All groups share one centre, and each spreads out both ways along 8 directions, with some noise.
In the rows, zero is written as 128.
Some rows, each with its group after it:
[158  96 147 140 123 167 154 104  77 156 155 116  85 139 140 112 136]
dezen
[131 126 137 124 132 106 133 139 150  99 131 129 133 144 135 159 160]
mim
[138 120 121 106 106  87 165 109 114 157 111 130 122 104 153 129 120]
dezen
[109 124 160  91 105 135 155 116 104 166 127 131 160  76 108 120 129]
bizab
[127 140 122 127 127 139 124 135 131  98 116 117 122 144 112 140 118]
bod
[105 125  81 118 127 139 137 137 122 125 124 112 134 151  86  87 158]
Geku
[154 136 162 105  82  82 158 117 117  94 153 169  85 121  91 133 156]
bizab
[103 148 173  91 117  86 139 129  96 149  92 111 128 126 125 153  91]
dezen
[116 100 191 116 150 166 136 127 158 159 175 140 194  63 147 160 186]
bod
[134  91 162 126 152 126  91 112  71 202 147  97 151 121 175 146 115]
bizab
[115 107 164 101 134 128 122 127  95 150 145 105 158 129 123 148 161]
mim
[105 155 218 133 167  94 178 144 159 109 117 131  75 161 145 174 137]
mim
[136 147 148  81 115 111 173 112 100 120 114 110  97 118 105 163 106]
bizab
[153 102 189 125  94  88 112 112  96 160 151 156 135  99 167 144 129]
Geku
[126 130 143 108 102 104 119 122 144 142 102 139 184  74 165 158 106]
dezen
[142 103 167 150  74 123 155 136 101  98  93 122 113 182 172 126 152]
bizab
[102 127 129 122 123  60 125 140 139 152  84 127 158 131 175 133 120]
dezen
[141 104 144 152 131 159 160 119 144 149 114 123 144 109 199 138 130]
figib
[124 128 160 134  91  52 123 135 141 123 154 198 117 130 112  88 176]
Geku
[112 123 160 148 157 136 154 134 139 148 105 113 123 141 177 142 122]
Geku
[134 133 153 118 119 113 151 122 103 133 109 116 103 134 141 142 103]
bod
[116 118 191 137 131 120 150 133 133 137 136 146 120 133 143 127 157]
figib
[101 127 207  80 155 131 150 128 138 149 178 139 161  77  94 166 184]
bod
[138 120 100 155 125 170  97 138 133 101 137 124 132 154 120 108 137]
bod
[154 114 120 116  97 158 126 108  81 135 145 124 121 112 107 112 121]
dezen
[134 108 150 147  97  87  88 144 135  98 156 165 138 161 124 112 187]
bizab
[116 131 131 156 129 167 145 140 148 120 120 139 123 137 126  91 132]
figib
[124 145 110  84 111 121 135 123 124 110 104 106 156 107 106 163 110]
Geku
[148 119  98 113  90 143  91 117 129 119 138 137 187  82 124 139 127]
dezen
[150 121 172 122 140 160 195 106 103 139 151 122  66 123 126 137 131]
dezen
[118 120  93 143 118 129 124 137 169 130  68 114 200 112 199 144 116]
dezen
[139 129  89 103  86 118 155 124 128 103  93 116 148 122 128 140 132]
figib
[151  89 202 132  94  91 220 111 127 147  81 121 127 125 252 182 160]
figib
[118 142 135  96 103  93 109 139 123  87 159 152 124 140  47 122 169]
bizab
[101 122  96 171 157 168  97 158 157 110 108 109 153 176 143 106 133]
bizab
[152 133 144 116  99 112 107 121 106 112 162 150 106 122  89 131 134]
Geku
[103 145 131 111 134 138 113 134 121 138 108 107 156 116 117 139  98]
mim
[149 113 165 167 130 134 166 122 133 133 133 145  81 144 175 118 133]
mim
[117 135 143 102 108  81 104 133  91 114 117 110 128 162 103 146 130]
bod
[140 108 159  80 127  83  94 126 104 110 191 122 148 137  92 186 200]
figib
[172 141  90  76  91 102 108 107  93  84 159 126 114 115  61 164 127]
mim
[163 155  77  86  82 108 107 100  90 121 113 127 122  84  92 139  55]
mim
[148 107 133 130 132 155 114 107  92 169 146 116 128 106 148 127 105]
figib
[106 126 141 130 132 142 135 131 106 156 116 120 126 135 120  97 115]
mim
[139 122 121 135 124 159 141 125 157 119 122 131 151 101 154 141 129]
dezen
[131 149 120 115 116 117 127 124 112 120 118 129 104 126 101 123  94]
mim
[129 113 101 144 133 135 156 115 120 169 137 139 103 123 135  72 135]
bod
[169 104  69 174  96 110  79 121 135 122 139 161 129 140 167  91 132]
mim
[120 131 184 110 120 132 127 116  85 165 163 148 107 100  86 106 120]
figib
[102 130 149  65 109  81 127 132 127 124 110 111 193 102 117 183 155]
bod
[132 114 154 139 145 139  74 134 103 128 151 108 140 154 133 152 128]
Geku
[117 133 131 130 184 146 131 121 128 171 125 101 119 115 153 149  87]
bizab
[113 125  73 110 123 119 145 134 152 123  95 107 171 124 137 130 150]
Geku
[160 104 105 131 149 173 124 117 132 112 163 102 140 124 140 167 156]
figib
[131 113 126 173 156 131 105 132 126 149 162 143  95 157 137  84 142]
bod
[120 122 165 146 136 121 129 125 113 165 114 125 123 129 170 125 103]
figib
[160 130 156 142 111 124 142 116 126 111 154 159  85 122 128 130 130]
Geku
[111 149 124  84 148 177 191 104 120 176  99  96 139  56 125 143  69]
bizab
[146 133 124 116 155  68 114 114 141 148 143 132 123 107 157 171 117]
bod
[154 132 144 112 122 126 143 113 119 121 129 120 118 110 145 174 109]
Geku

New rows. What belongs after each?
[164  93 121 107 101 104  95 113  89 132 166 127 148 122 128 147 166]
mim
[168 135 141 126  53 123 184  99 145 122 110 187 117  53 155 115 101]
Geku
[117  90 140 129 120 203 157 123 121 165 168 139 164  93 110  75 190]
bod
[106 123  98  94 128  81 144 133 131 134 112 111 151 139 117 132 166]
Geku
[120 113 161 128  68 120 125 143 106 101 136 148 134 160  96  93 182]
bizab
[151 132  95 156 127 104  79 137 114  99 115 119 100 181 143 131  97]
bod
[159 129 138 101  76 113 127 106  80 120 168 157  96 107  68 105 136]
Geku
[121 178 156  85 109  92 150 122 166 104 141 181 117  60  66 144 113]
dezen
[137  96 139 140 124 190 152 115 124 154 153 136 146  95 141 105 155]
bod
[143 124  94 147 111 101 105 129 114 119 143 149  97 158 104  78 135]
mim
[116 117 172 115 134 136 152 123 132 151 141 129 149  99 143 148 151]
bod
[109 132  90 147 168 175 120 146 152 107 107  84 146 163 135 139 127]
Geku
[139  98 108 138 123  98 115 124 104 154 136 123 132 153 152 108 154]
dezen
[138 116 108 132 132 151 134 127 130 113 136 113 126 141 126 132 148]
dezen
[135 138 132 136 124 128 128 129 108 110 116 119  88 160 114 128 105]
bod
[ 96 152 166 126 126 107 164 143 139 120  94 137 107 148 120 120 123]
figib
[141 114 107 130 142 132 127 115 136 152 154 138 134 102 142 123 138]
bod
[158 105  94 140 103 145  95 120 110 126 149 132 140 129 130 113 135]
mim
[151  77 105 162 122 156  77 125  86 148 130  91 160 166 184 121 136]
bizab
[131 154 143 113 107 126 180 127 134  89 116 138  86 133  91 130 129]
bizab
[106 129 189 108 127 155 170 130 129 131 117 118 145 108 128 151 140]
bod
[120 140 122  89 138 139 157 120 112 129  97  79 138 117 124 174 102]
Geku
[134 137 146 149 117 188 160 130 108 105 110 115  87 153 120 111 103]
bod
[140 126  80 104 135 192 125 119 101 111 117  68 142 127 109 160 100]
Geku
[154  94 122 122 104 120 107 116  83 141 170 130 127 139 117 110 168]
mim
[124 141 217 127 151 125 145 129 102 130 145 128  72 147 120 156 117]
bod
[151 142 133 152 193  69  83 127 163 131 161 143  91 138 161 177 107]
bod
[138 120 140 131 134 122 104 133 150 104 132 121 164 128 158 178 142]
mim
[177  97  82 115  85 127 141 101 101 117 153 132 121 118 124 119 162]
mim
[154  89 139 105 125 118 111  94  78 197 145 106 164  80 183 162 111]
bizab
[198  87 148  94  99 152 127  94  79  99 201 114 126 112 114 191 185]
mim
[133 109 163 156  93  97  63 139 133 134 144 174 171 118 157 114 142]
Geku
[140 116 162  98 124 105 121 120  97 126 158 121 126 131 112 164 152]
mim
[124 119 135 160 157 152 143 140 146 116 144 129  96 167 129 111 156]
dezen
[147 134 107  98 121 116 132 115 111 116 129 112 121 119 115 161 118]
bizab
[152  96 171  58 107 100  83 106  57 144 180  97 177 101 109 207 160]
mim
[127 139 149  81 138  81 134 120 104 126 126 100 121 133 119 189 124]
figib
[176 132 133 110  80 111 144 101 137 108 124 153 136  70 158 172 105]
Geku
[128 111 181 118 100  93 154 122 104 149 121 138 126 125 155 133 146]
figib
[143 110 135 151 119 133 189 120 145 128 116 136 101 136 171 117 157]
mim
[145 131 177  94 107 153 214 107 105 109 150 132  76 107  86 140 151]
figib
[133 100 138 123  84 130 130 131  80 111  87  83 148 175 156 143 137]
bizab
[127  94 101 144 168 167  94 131 120 148 116  63 179 155 189 167 128]
Geku
[149 121 106 104  97 195  90 120 111  93 138 102 183  97  98 161 116]
dezen
[136  85 131 160 117 132 176 123 117 158 140 140 105 156 163  75 190]
mim
[142 131 130 127 113 125 127 116 109 139 121 129 113 117 136 129  93]
mim
[132 139 145  90 110 121 158 118 106 116 135 127 109 116  85 138 137]
figib
[153 114  87 149 102 117  80 123 109 129 141 148 124 137 128  96 116]
mim
[124  95 135 145 119 149 150 120 117 173 113 120 149 122 181 102 138]
mim
[135 125 181  74 119 127 152 100  59 165 122  87 124  98 130 182  89]
Geku
[102 149 149  90 120  62 122 134 133 128 106 129 154 116 120 160 119]
dezen
[138 109 148 112  62 159  58 113  41 163 124 117 178  98 118 110  73]
dezen
[122 122 122 115 136 123 115 136 112 115 128  95 136 164 115 152 145]
dezen
[150 131 108  90 126  85 138 105 104 148 139 125 115 101 118 151 113]
bod
[121 152  84  84 151 104 110 131 126 104 123  93 136 133  85 173 112]
bizab
[152 116  99 140 101 110 154 114 127 128 122 144 104 130 148 102 132]
mim
[110 122 144 131 129 111  92 142 125 134 131 126 154 145 129 125 144]
Geku
[143 110 168 119 133 106 122 106 102 176 165 146 126  92 146 136 129]
bizab
[121 150 182  97 100  96 176 121 104 134 126 153  84 110  90 116 119]
Geku
[130 133 152 121 139  90 101 128 127 134 172 153 114 130 103 131 150]
bizab
[116 182 150 130 151 129 142 141 158  89  92 130  93 130 117 161  68]
mim
[144 150 134 110 132 102 149 119 135 101 142 143  83 125  97 151 125]
bizab
[110 136 120 141 136 147 117 140 143 127 101 120 148 125 142 121 103]
mim
[136 135  96 114 113 102  71 144 129  82 122 112 160 151 113 165 129]
bod
[141 110 172 124  85 131 210 123 137 115 115 145 123 113 160 130 173]
figib
[123 119 181 108 145 182 163 125 118 123 142  95 137 122 124 174 152]
mim
[144 120 130 124  97 109 138 119 128 127 133 153 131 109 132 118 141]
Geku
[134 119 146 122 121 144 142 121 123 136 125 121 140 115 147 144 127]
bod
[100 146 170 123 155 169 136 140 133 124 113 101 135 129 120 152 104]
mim
[132 112 110 131 143  94  79 132 137 142 155 135 158 130 138 135 158]
bod
[122 121  92 120 166 149  77 126 109 157 155 101 153 121 111 132 116]
bizab
[108 144 163 119 155 108 146 138 110 120 146 122  73 171  80 126 146]
Geku
[137 180  89 147 143 161  98 155 206  25 116 137 127 139  95 166 103]
Geku
[118 134 103 113 112 126 115 123 118 151  90 115 169  98 143 124  84]
mim
[145 137 134 103 115 118 131 119 108 116 131 121 116 119 111 155 112]
mim
[132 118 142 153 137 167 174 131 142 120 125 128  99 147 144 116 150]
mim
[114 127 136 132 113 126 118 131  78 149 118 124  96 160 105  82 107]
dezen
[113 152 185  94 128  87 138 130  84 121 130 117  85 155  84 152 120]
bod
[149 124 122 103 121 140 137 120 132  93 139 113 143 120 121 173 152]
mim
[137 108 172 123 141 181 125 126 131 119 142  98 168 115 158 189 146]
mim
